All groups share one centre, and each spreads out both ways along 7 directions, with some noise.
Some rows, each with its group after it:
-1 -1 -7  4 11  2 -9 -1 -8 18 -3
(3)
 -5  -2   5   8  -7   3  -8 -18 -13  -1   9
(0)
  2   0  -3   4  -6 -11   3   9   0   2  -5
(0)
 12  19  -5   1  -8   6  -1 -18  -6  -7 -10
(2)
  2  -3   0   1   0   0   6  -3 -10  19  -1
(3)
  2  -4  -5   9  10   6 -11  -3  -2   2   4
(3)
-11  -1  -2   4  -5 -12   3   7 -11   9  -2
(1)
 -3  -1   9   1 -20  -8  11  -8 -14   9   3
(0)
-3 10 -8  8  3  2 12  5  0 10  0
(0)
 16 -16   0  15  -4  -2 -11  -3  -5   1  -4
(0)
-26  -2  -9  -6  19 -17   5  27 -12  19  14
(1)
  0   6  -9  10  -3  -7 -20  -4   2  -5  -4
(1)
-12  -3  -4   6   7   2  13   8 -19  12 -16
(1)
  8 -12   7  -5   6   8  12   6  -4  -8   2
(0)
 2  3 -3  1  0 -5 -7  2  8  4 10
(3)
 18  -7   1 -11  26  24   1  -4  -6  14   1
(1)
 1 -5  0  0  2 -1  5  4 -7  4 -4
(0)
 3 -9  1 -6 10  3 -4  1 -9  3 -7
(3)
 6  3 -4 -6  3 -6  5 11  5  4 -6
(0)
  4  -4  -2  -1   9   1 -10   3   2  -7   6
(1)
  6 -12   8  -5  -2  -1   1  -3 -10   7   1
(3)
 -4  11 -13  11  11   7   6   6   5   1   2
(0)
 -1  -5   4   0 -10 -12   3   8   6 -13   6
(2)
 -8  11  -3   6 -15 -14   8   9  10 -25   4
(2)
-11  -5   0   4  -2  -6   7   8 -14  -4  -9
(2)
 14  -3  11  -6 -16  -3  15   1   3 -22   1
(3)
  6  -6   4  -7  -8 -14 -11   5  11  -5   6
(2)
 -3  -1   9  -9 -17 -16  12   5  -8 -10  -7
(2)
 4 -4  2  5 -8 -5 -3 -3 -2 -5  3
(1)
  4   6  -6  -4  13   7   2   5  -1  -8 -11
(3)
 -4   3  -5  -5   2 -10 -27  -3 -10 -13 -18
(2)
 -3  -7   5  -2  -7 -13   8  10  -2   1  21
(1)
-3  5 -7  3  5 -3  3 11 10  3  5
(2)
 12  -8  11 -19  -6  -7  -4   0   1  -6   0
(1)
  9 -11   9   3  -8  -1   2  -2   0  -5   8
(2)
 -1  -8   6   8 -12  -3  22   2 -14   3   0
(3)

New rows, each followed by its group:
 -9  14  -3  -1   1   5  -3 -14  -6   8   6
(0)
 -6  24   2 -17  -5   5  -2 -14   8 -11  16
(0)
 14  -4   7  -6  -5   5  15  -6 -16  -4 -16
(3)
-4  7 -5 16 -7 -1 -2 -9 -4  3  6
(0)
  7  -4   6   3 -10  -1   3  -5  -2  -7   6
(0)
 12   9   1   2 -11   4  11  -5   8 -16 -16
(1)
-2  3 -2 -3 -2 -4  6  4 -4  4 -9
(1)
 -4  10 -10   0   7  -3 -13   0  -3  -7 -11
(2)
  1   2  -1  -6   6   3  10  11   7 -18  -8
(1)
-21  -5  -1  23 -11 -10  13   9 -12 -12   4
(0)
 -8 -21   2  -6  12  -9   0  23  -9 -13 -14
(0)
 10  10  -2  -5  -4  -1   0   0   0 -23 -17
(3)
 13 -24   8  12  -4   3   1  -6 -19   8  -4
(0)
-10 -11   0   8   1  -7  -5   5 -10   0   1
(3)
 -8  11   2 -14  -6  -8  -2  -1   3  -7   3
(0)
  0  -8   3   3  -6  -9  -7   3  -2 -14   7
(1)
-17  -6   1  10   1   0   1   1 -14  -9   2
(0)
-5  0 -1 -4  3 -8  3 13 10  0 12
(3)
-12  10  -1  -3  -5  -5   0 -10 -15  17  -2
(0)
  8   1   1   4  -3   9  23  -4 -18  -4 -18
(3)
 -2  10   7  -9  -8   8   6 -18  -6   2  12
(0)
  2 -13   4  14  -5   0  -8  -7  -8   4  10
(3)
  2  -7   2  12 -15 -14 -10  -1   2   1  10
(2)
  5 -12   4  12  -7  -1 -11 -11  -9  20  13
(3)
 11  -5   1   8  -6   3  -7 -11 -10  -3  -6
(3)
-3 -8 -1  7  1 -6 -1  6 -8 -3 -4
(0)
10 -6 -2 11 -1  2 -2 -1 -1  1  0
(0)
 -5  13 -14  21  -1   0  -7   0   6 -16 -13
(1)
 -1 -16  18 -14 -13  -7  -1  -9 -20  -1  -1
(0)
-4  6 -6  4  2 -3  0  4 -2 -6 -3
(2)
-2 -4 -1 -1  4 -4 -4  4 -5  1  1
(1)
 9  6 -2 -3  2  5  4 -4 -5  7 -9
(3)
  5 -13   6  -4   3   4  -4  -3 -13  -9  -7
(2)
  5  -3   5   6 -14  -5  10  -1  -4 -19  -4
(3)
 -1   9   1   2   3  18   8 -18 -10  12  10
(0)
 21 -22  13 -15  -2   1 -25 -18 -13  18  -1
(3)
 -6  -1   7 -12  -9 -11  -1  -2 -11   4  -4
(0)
 -8 -10   3  -3  -4 -16   2  11  -7   4  -3
(2)
  1  -8  -2 -11  12  -6 -22   6  -1   1  -7
(2)
-12 -10  -5  12  13   2  -5   7  -5   5   7
(3)
 13 -12   3  27  -4  17  25  -3  -9   1  12
(0)
  4  -5   3  15 -12  -4  -7  -5  -3 -21   1
(3)
 9  9 -5 -2  0  3  4 -4  0 18  6
(1)
  0  -9   5  12 -15 -11   1   4   1  -9  11
(2)
-21   7  -8  -3   3 -18  20  29   6   7   0
(2)
  5   2   2 -12   0   0  13   5  -2  -1 -17
(1)
  4 -13   6   4  -8  -5 -15  -6  -9 -23  -3
(2)
  4 -16  -6  16  -1 -18  -5  22  -1  -6 -13
(0)
  3  -4   6   9 -12   1  17  -2  -6  -4   8
(0)
-13  -3   0 -18  16  -3 -10   7 -12   2 -12
(0)
 10  -2   0  13  -6   5   1 -10  -8  -7  -3
(3)
  7  -6   2   3  -2   2  -7 -10 -14  11 -11
(1)
-4 -5  3  2 -2 -2  2  1 -9 -4 -1
(0)
 3 -2 -3 -1 18 15 -4 -1 -2 -2  0
(0)
 14 -10   7   0 -14  -9   1   2   2  -7   2
(0)
 0 -2  0  2  2  1  5  2 -9  7  0
(1)
 5 -5  1 12 -4  6  4 -6 -8 -1 -6
(1)
  7 -16   6  -1  -5  -8  -3   5  -7  -4  -6
(0)
  4   0  -9  13  -4 -11  13  15  -2  14 -10
(0)
 12 -17   7   8 -10  -5  -2  -3  -9   1  -3
(0)
 14 -13   9  -1  -6   0   7   3   1 -14   5
(0)
-4 -1 -6  4  6 -7 -9  6  0 -2 12
(1)
 14 -21   7   2  13  16  -3  -5 -10  -4   0
(0)
 -2 -13   6 -13  -5 -19  13  17 -17  15 -20
(0)
-11   4  -9   3  20   9  12  10  -9  12  -7
(0)
 -1 -10   5 -16   7  -7  -5   8  -3   7  -1
(3)
 -8   3   5 -17   0  -2  -6  -4  -4  -7   2
(0)
  1   1   5 -19   3   1   5   0  -3  -1  -2
(0)
 1  7 -3  5 -4  0 10  0 -3 -4  0
(2)
 -5  -3  -3   4  -2 -13 -14   1  -7  10   7
(1)
 -8 -31  10   5   4  -6  -3  10 -17   2   2
(2)
 -8  -7  -2  11  10   8   5   2 -12   0  -1
(0)
 16   3  -5  13   7  22  -3 -10   8 -19  -8
(1)
  6  -4   2 -18   7  -6  -9   6   3   0   1
(1)
  4   5   0  -7  -1   0   9   6   3 -11  -1
(2)
 3  7 -5  3  8 12  6 -4 -8 -4 -7
(2)
 -3  -5   1  -2   3  -2   0   6  -6 -10  -4
(2)
14  1 -4 -6  6 -1  4  7  5  7 -7
(0)
16 -8  0  4  1  2 -2 -1  0  2 -2
(0)
 -9   4   0 -19   4  -8  -8   4  -3   0  -7
(0)
